There are 10 hidden switches. A switch that is on adds its own fixed numbers to the row, and there is some noise. The rows also spread widely along 16 directions, which tell nothing about the answers.
Known rows, each followed by its switches (1 for on, 0 for off):
[-20  35 -15 -45 -18  35  10 -26  -5  27 -21   6  39   4  15 -14  29  33
 -12  35  -4 -36  49  17  20   7  31  26  -8]	1 0 0 0 1 1 0 0 1 0
[-16  25  27  10  -1  28   5  13  29 -10   5  20  -5  18  11  13 -41  10
 -20  -8  11 -32 -38  27  10  18 -26   1  20]	0 0 0 1 1 0 0 0 0 0
[ -7 -36 -12  -5  36  -3 -43   8 -26  13   4  17  13 -30  44 -20   9   2
  -2  11 -17   5  34 -49  -2 -27  17   4 -43]	1 0 0 1 1 0 0 1 0 1
[ 36 -11 -18   8  23  -1  43 -40  -7 -17 -33  12   7   5 -34  -8  24 -11
  40  -8  23 -24  25 -24   7 -12  -9   8 -25]	0 0 0 1 1 1 0 1 1 1
[ 21 -10  10  -7   1  13  14 -11  41  -1 -34 -24  -8 -17 -18  -3  60  14
  11  61  13  -7   3  22 -40  19  30  -3 -20]	0 0 1 1 1 0 0 1 1 1
[-23 -29  15   1  30 -16 -15  -6 -10 -23 -14  18  20 -35  17  31 -35 -32
 -30 -18 -27 -13  22 -27  27 -26  -1   5 -19]	0 0 0 0 0 0 1 0 1 0
[ 26   0  14   5  17 -23  17  -3   7   9  -5  -1 -19 -20 -25   8  27  10
   8   2  -7  -7  62  14 -29  -9   5  -5 -33]	1 0 0 1 0 0 0 1 0 1
[ 31  -6 -43 -39  26   1 -13 -42   6 -10  -7   6 -11 -62 -30  -5 -14 -25
 -42   6   3  59  24  38 -19  10   4   6   0]	0 1 0 1 1 1 0 0 0 1
[ -1  24  22   2  33   6 -13  11  34  40  -5  22   2  10  23  18  27  52
   5  13  16  -4  10 -29  25  25  17  34 -17]	0 0 1 1 1 1 1 0 0 1
[-15   8  26  16   3   8 -22  27  35  39   4   3 -20  -2   8 -16  -1  26
 -26  22  16 -32  -2  -3 -19   8  23 -25  -7]	0 0 1 0 1 1 0 0 0 1
[ 20  11  -4   8  12  -3  -8  34   7  10 -17   6 -80  -2  17  15 -52  15
 -36  14  51 -21  -7  12   3  34  -3  -2   5]	0 0 1 1 1 1 1 1 1 1
[ 20 -17  -9   4 -28  35  54 -45  35  -5 -11 -21   1 -19 -42  -5  15  -2
  -9  13  23 -10  -1  15 -31  11 -14   5  27]	0 0 1 1 1 0 1 0 0 1
[ 45  12   3 -19  28  21  -5 -32   5  23  10  27  19  -8 -17 -44 -12   8
 -27   8 -23  -2 -22  12 -14  -8  10 -22  16]	1 0 1 0 1 0 0 1 1 1
[ 34 -10 -20 -17  49   4  24 -52  14  -9  16  30  20 -14 -17  55 -47   1
  22 -25 -15   3 -16  -1  21  30 -45  30   2]	1 1 1 1 1 1 0 0 0 1
[ 54 -14 -30 -26  20 -27  45 -55 -27   0  10  10   6 -18 -11  10  19   2
  41 -12  -5  21  22  18 -12   1 -22  21  19]	0 1 0 0 1 0 0 0 0 0
[-18  -6  12 -12  16  -8 -10 -14  -8 -24 -22  -1  19 -27  47  14  41   1
  -4   1  -2  24   1   7   7   4   0  33  -8]	0 0 0 0 1 1 0 0 0 1
[ 51 -38  57  37  46  -1  13 -21   1   2  10  20   6   4  -6 -41  39  -1
 -22 -12  -5  15 -14  -9 -17  -8 -14  -9  18]	0 1 1 1 0 1 1 0 0 1
[-25   3 -39   8  25   7 -24 -20  25  15  17  25  -2   2 -14  17 -16  13
  16 -16   5 -35  13 -23  -5  14   5 -18 -51]	0 0 0 1 1 0 1 0 0 0
[-10 -17 -11  22   0  39 -37 -22   4  10  36   6 -13  11   6 -23 -17  25
 -24 -27  -5 -20 -66  -7 -19  39 -24 -39   0]	0 0 0 0 0 0 1 0 1 1
[ 33  23 -13 -27  26  10  -2 -25  14   5   4  16  22 -51 -26  -2 -41   1
  -3 -10 -33  60 -26   2   4 -21  -2  17  21]	0 0 0 1 1 0 1 0 1 1
[-27 -17  23  16   9   8   7 -23 -18  29  38  15  41  -7  15  -3  -2  23
  14 -38 -41 -20  24 -53   7 -40  -7  16  -4]	0 0 1 1 0 0 1 1 0 0
[-14 -32 -35  17   2  21  12 -19 -22 -48 -53 -18  10 -25   4 -28   3 -43
  18   5  16 -15 -16 -24 -13 -27   4  -9 -26]	1 0 0 0 1 1 1 1 1 1
[  0 -12 -34  -9   6  13  -1  10 -38  23  -3   4  20 -19  21 -14 -46   5
  50  12 -17   6 -18 -41  18 -14   3  21   8]	1 1 0 1 0 0 0 0 0 1
[-55  51   2  36 -11  -5 -20   3 -19  10 -23  -6 -10   8  43 -16  29  12
 -10 -31  34 -20 -66  -9  -5  -2  12 -10   8]	0 0 0 1 1 1 1 1 1 1
[ 11  62   2  -5 -21  44   2 -29 -15  -5 -32  -8  22  31 -23 -19  24  27
  17  -3 -14 -30 -19  29  28  26  29  17 -22]	1 0 1 1 0 1 0 0 1 0
[ -8  -9  18  27 -15  -1  35 -25 -26   9  15  -3   3  19  -5  14   1  22
  33 -32 -16 -72  42 -19  10 -10 -17   8 -20]	0 0 1 1 0 1 1 0 1 0
[ 52  30  15  -9 -11   1  22 -45 -18  25  25  -4   1  -4 -10   2  32  50
   6 -36 -15  17 -18  17   1  17 -21  15  28]	0 0 0 0 1 1 0 0 1 1
[  3  -9  -5 -25  -1  41  28 -30  12 -22  12   9  22 -22 -18 -14 -19   9
   5  -8 -23  11  60  21 -10 -19 -33  47  -8]	0 0 1 1 1 0 0 1 0 1
[ 27  -7  -7 -14  26  21  13 -47  -1 -13  -7  12  53 -28  -5 -10  14 -10
  16 -14 -17  49 -59 -24   9 -19  -2  16  25]	0 0 0 0 1 0 0 1 0 0
[  9 -12 -20   7 -23  10  25  -3   2   7 -21 -35 -40 -13   9   9  10  12
   1  31  46 -26 -20  12 -29  33  -7  -5  13]	1 0 1 1 1 1 0 0 1 1
[  3 -13   5  18  -2   4 -14  16 -22 -23 -26  -7  -4 -17  -9 -38  -9 -22
  20   1 -15  -1  17  -8  -6 -31  16  -5 -33]	0 0 0 1 0 0 0 0 0 1
[ 18 -52   8  15 -20  -6   6  -2 -62 -21   9 -19 -40 -15  29 -46 -16 -18
  -4   1  -9 -21  35  24 -33 -16 -18 -10   6]	0 0 1 1 0 1 0 0 0 1

New rows, each followed by its switches (1 for on, 0 for off):
[ 22  13 -39 -10 -19  18  19 -14 -12   8 -51 -32 -32 -14   8   2  29  10
  -4  41  56   5 -43  14  -7  47  20  16  21]	1 1 1 1 1 1 0 1 1 1
[ 13 -15 -12   6 -25   6  -5 -32 -39  22   5  -4  -9  -8  28  13 -36   2
 -23 -18  -5 -43 -58 -30  18  17  10 -13  35]	0 0 1 0 1 0 1 1 0 1
[  6 -10  16  22   4 -10  45 -24  32  30  14  -7  -9   0 -29  14  20  18
  -3  -4  19 -46   0   4 -43  12 -25 -28  15]	1 0 1 0 0 0 0 0 1 1
[ -2  16  17  12 -14  19  -1  -7  -9  28  -8 -16  19  16  14 -10  27  45
  57  19 -40 -51 -44  -9  -8  10  33 -21 -20]	1 0 0 0 0 1 1 1 1 1
[ 33 -25 -32 -15  -3  17  18 -47 -17  33  27   7   7  -1   6   1 -19  19
  23   7  -8 -24 -20 -24   2  16   0   2  26]	0 0 1 1 1 0 1 0 0 0
[-17  36   2  25   6 -28 -10   1  -9 -19 -27  -5 -24   7   2  20   1 -13
  13 -11   7 -41 -39  32 -15  12  10 -35 -24]	1 0 0 1 0 0 0 0 1 0
[ 41 -21 -16  -3  -2  24  28 -29 -36 -21 -23  -8   7 -37 -17 -10 -25 -27
 -19 -21   5  32  -5 -26  21 -16 -14  32  25]	1 0 1 1 0 0 0 1 0 1
[ 10   5  27 -12   9 -32   9   1 -34  19  31   4  14 -42  21  15 -15  17
  13 -29 -44  44   8   7   0 -30 -16  27  34]	0 1 0 0 0 0 0 0 0 0
[ 13 -28 -23 -18  44  33  28 -40  27 -19   0  28  24 -35 -23  14 -25 -11
 -27 -12   6  28  41  -9   7  -2 -39  40  -4]	1 1 0 1 1 1 1 1 0 1
[ 14  -1 -27  -6   5  17  12 -57   8  -2 -21 -13  21 -51 -41 -11  -7 -34
 -27  -4  -2  42 -71   3 -14   0  11 -17  41]	0 1 0 1 0 1 1 0 1 1
[-32 -13 -18 -17 -31  12  21 -18 -19  -5 -15 -10   0 -12  21  34 -21  -2
 -10  13   6 -55  25  14  11  16   4  14   2]	0 1 0 0 1 1 0 1 0 0
[-20 -56 -28  -6  20   5 -14   6 -36  19  29  22  -3   2  72  -9 -31  19
  23  17  -2 -34  20 -44   4  -6 -21  10  -7]	0 0 0 1 1 0 1 0 1 0
[ 11 -11   2  -3  -6  -6  20 -11 -41  15  -3   2  14  -4  42 -18  27  13
  18   5  -1 -16  17 -15   0 -16  -6  21  14]	1 0 0 1 1 0 0 0 0 1
[ 30  11  42   2  38 -29  30 -24  51   4 -24  19   5 -10 -39  25  32  -7
 -15  22   0 -26   5  31 -22   3  12 -22  -1]	0 1 0 1 1 0 0 1 1 1
[-31  30  -9  -9  23  24  -9 -34  18  12 -14  35  31  16   5 -20 -11  -5
 -29   9   9 -39 -54  14   5  15  11 -20  18]	0 1 0 1 1 1 0 1 1 1
[ 55   3 -22  20  17  32  -7 -44 -42   1   6  30  11  32 -31 -63 -27  -6
   1 -39  -4 -43 -29 -25  22 -10   0 -32 -15]	1 0 1 0 1 1 0 0 1 0
[ 14  -4   6  12  11 -37   7  15 -25   7   1 -10 -33 -19  18  18 -20   7
  52   5 -20  -4  -3   0 -22 -14  15  -3  -4]	0 0 1 1 0 0 1 1 0 0
[-18  16  47  -7   7   4  29 -39  32  17   9  10  44  -3 -15  24  25  19
  -3   1 -37 -31  16  31  -7   8  -2  15  10]	0 1 1 1 0 1 0 0 0 1
[-29 -18  17  24  -9  -9   5  25   4  18 -12 -10 -23 -20  21 -19 -25 -19
 -19  31  10 -39  -9   2 -34 -19  17 -39  23]	0 0 0 1 0 1 1 0 0 1
[ -6  45  -6  12  11   5  33   3  -7 -15 -46   3  -8  16   6 -26   5  -4
  21  10  35 -18 -22  34 -10 -10   6  15  11]	1 1 1 1 1 1 1 1 1 0
[ 31 -37 -29  14  23  -5 -16   1 -30   6 -12   5 -45   2  12 -17  -9   2
   9  16  27 -20   2 -26   0  25   4 -17 -22]	0 0 0 1 0 1 1 0 1 1
[ -4 -13 -48  -8 -27  12  -3 -45 -54  23  -3  -1  10 -24  31 -45 -12 -25
 -38  -7  17  -6 -37 -27   2 -12  14 -11  52]	0 0 0 1 1 0 1 0 0 1
[ 22 -58 -20   1  12 -42   5 -27 -27  31 -26 -15  -4 -46  11   4  35 -19
  -6  31   9 -22  25 -49 -11 -13  40 -24  -8]	0 1 0 0 1 1 1 0 1 1
[ 29  14 -53 -27  45  12  -1 -37 -12  31  18  47  -5  19  15 -14 -38  22
   2   5  14 -17 -19  14   6  40 -20  -1  16]	1 1 0 1 1 1 1 0 1 1
[  6 -14  -3   8  11 -14  -4   4 -22 -25 -56 -20  -9 -22   6  -3   4 -23
  19  32 -11 -20   6  12  -4   0  33  -2 -33]	1 1 1 0 0 1 1 0 1 1
[-35   6   0  30   2  15   3 -25  17  -3  -7  -4  16   9  12  -3  38   8
  13 -11  10 -40 -28  -6 -23   8  -2 -18 -20]	1 0 0 1 1 1 1 0 0 1
[ 19   5  10   3  45 -33  34 -14   7  51  28  27  -8  13  18  26  11  39
  40   1   7 -25  -2  -5 -23  16 -23 -10  19]	1 0 0 1 0 1 0 1 0 1
[ 17 -16  31  24 -13  22  38 -14   3   9  15 -21  14  -1   5   1  20  28
  35  -3 -15  -8 -52  -3 -23  10 -29  -3  30]	1 0 0 1 0 1 0 0 0 1
[ 44  -3 -12  -8   1  24  -2 -54 -36 -16   2   2  -2  -8   3 -14  17   6
 -29 -29   3  20 -41   9  11  22 -11   1  17]	0 0 0 0 1 1 0 1 1 0
[ 24  -2  38  28  35   9  10 -15   1 -13   5  31   4  32   6  44  -8  31
   8 -37 -16 -59  -6 -17  40  28 -35  14 -35]	1 1 0 1 1 1 1 1 1 1
[ -1  27  14  35  36 -44  -2   5  15  23 -22  19 -44  -6  -3   5  24  -4
 -50 -24  59 -19   8 -13 -12  -6   9 -28  -5]	0 0 0 1 1 1 1 1 1 1
[  0  13  -1 -23  11  14  28   6  -3 -16 -15  11  23 -31  -3 -14 -45 -13
  14   6 -16  29  22  20   1 -35 -20  36  22]	1 0 0 1 0 0 0 0 0 1
[  7  41  40  31  20 -23  -6 -28   0   9  -8   5  21   9   9  13  65  16
   7 -30 -15 -12 -48   7  -2   4  22  -5  -8]	1 1 1 1 1 0 1 0 0 0
[-17  -8  -9  16  51 -25 -27 -60  14   7  13  34  20  11  13  10  64  -3
  -8 -27  10 -28 -15 -17 -17  24  -2 -30 -33]	0 0 0 1 1 0 0 0 0 1
[ 26  48 -18 -16  36  -9  -1 -34   6  12   7  12  -6 -19   6  28  22  33
   0 -29   7  51 -34  23  -6  27  -4  16  10]	1 0 0 0 1 1 1 1 0 0
[  6  -3  16  -4   8 -10 -42  20 -39  29   3  -9 -26 -16  72  -3  29  41
 -25  13   4   5   2 -11   5  19  12  19  -7]	1 0 1 1 1 1 0 0 1 1
[-17  14  31  20  -9   2  19  -6  24  30  27   0   5 -16   3  34  -2  38
  -6 -35  -7 -14   4 -17   1  -3 -22  14  12]	0 0 0 1 1 1 1 0 0 1
[ 22  29 -58 -34  35   6  38 -28  -8   1 -13  31  13   4 -19 -16 -73 -10
  70   7   6  18 -41  25   8   9 -21  27  43]	0 1 1 0 0 1 0 0 0 1
[ -2  -3  -9 -18  39  23  -1 -11  10  10   6  29  19 -16  19 -10 -13  21
 -18  -3  -3   9  27 -14   6  -8 -18  24  -8]	1 0 0 0 1 1 1 1 1 1
[ -5   8 -10  -7  11  22   4  -8   9 -10 -33  -2  -3  -8  31  37   6  19
  -7  14  23  -7 -34  -8  20  38  -4  28  -3]	1 0 0 1 1 1 1 1 1 1
[ 23  42   0  -8   8 -12  56 -45  38  11 -30  -5  15 -16 -61  26  21   6
  32   2   3 -13 -11  25 -16   2  12   4   9]	0 1 1 0 1 1 0 1 1 1
[ 32 -11  20  32  10 -21   9   1   9  27  16 -10 -18 -17 -15 -22  36  13
  20  -5  12  10 -15 -20 -43 -22   8 -26   4]	0 0 1 1 1 0 0 0 0 0
[ 26  49   3   6  43  -4 -32  -9  31  -7 -29  25  -4 -11 -29  17 -31  -6
 -11 -13  -5  10 -53   0  23  12  25  -5 -20]	0 0 1 1 1 0 1 0 1 1
[ 55  33  36  19 -68  18  12 -10 -27  10  -4 -48 -21 -36 -29  -8  11  20
 -32 -31 -20  24 -29  13   5 -12  27   8  33]	0 0 1 1 1 0 1 0 0 0
[-65  33  10  20   4  11 -10  22   0  19   6  -6  -5 -16  50  19  -1  34
 -24 -29  24  17 -39 -16  -2   1 -19  21  20]	1 0 0 1 0 1 1 1 1 0
[  0  12   4  -9 -28   8  38 -10  11 -10 -21 -33  19 -28  -9  12   9  11
  57  21 -27 -10 -12  30 -27 -10   5   7   0]	1 0 0 0 1 1 0 0 0 1
[ 25 -56 -13   8 -30  17  30 -24 -13   4   3 -23 -22 -20  -7 -10 -15  -7
 -19  16  11 -43  12 -10 -21  -1  -8 -19  16]	0 0 1 0 1 0 1 0 1 0
[-29  24  -6  -4 -30  28 -19  48  -3   8 -10 -18 -26 -23  26 -27 -35  21
   3  23   9  15 -16  25 -11   0   7  17  11]	0 1 0 1 1 1 0 0 0 1
[ 35 -16  14  21  33  -2 -25   3   5 -25 -50   8 -20  16 -14   5  38  -1
   9  23   4 -33  23 -13  22  30  32  -7 -77]	0 0 0 1 0 0 1 0 1 1
[ 25  36  19  15 -10  22   9 -36  -5 -38 -27 -12  -1  -8   0  -1  19  -3
  -9 -28  -1  26 -93  37   0  20  -4   5  31]	0 0 0 1 1 1 1 1 0 1
[ 34  10  22   5  11   4 -20  35   1   1 -38  -3 -51 -14 -10 -27 -27  -9
 -39  41   7 -16  25  33 -11   5  43 -22 -22]	1 0 1 1 0 1 0 1 0 1
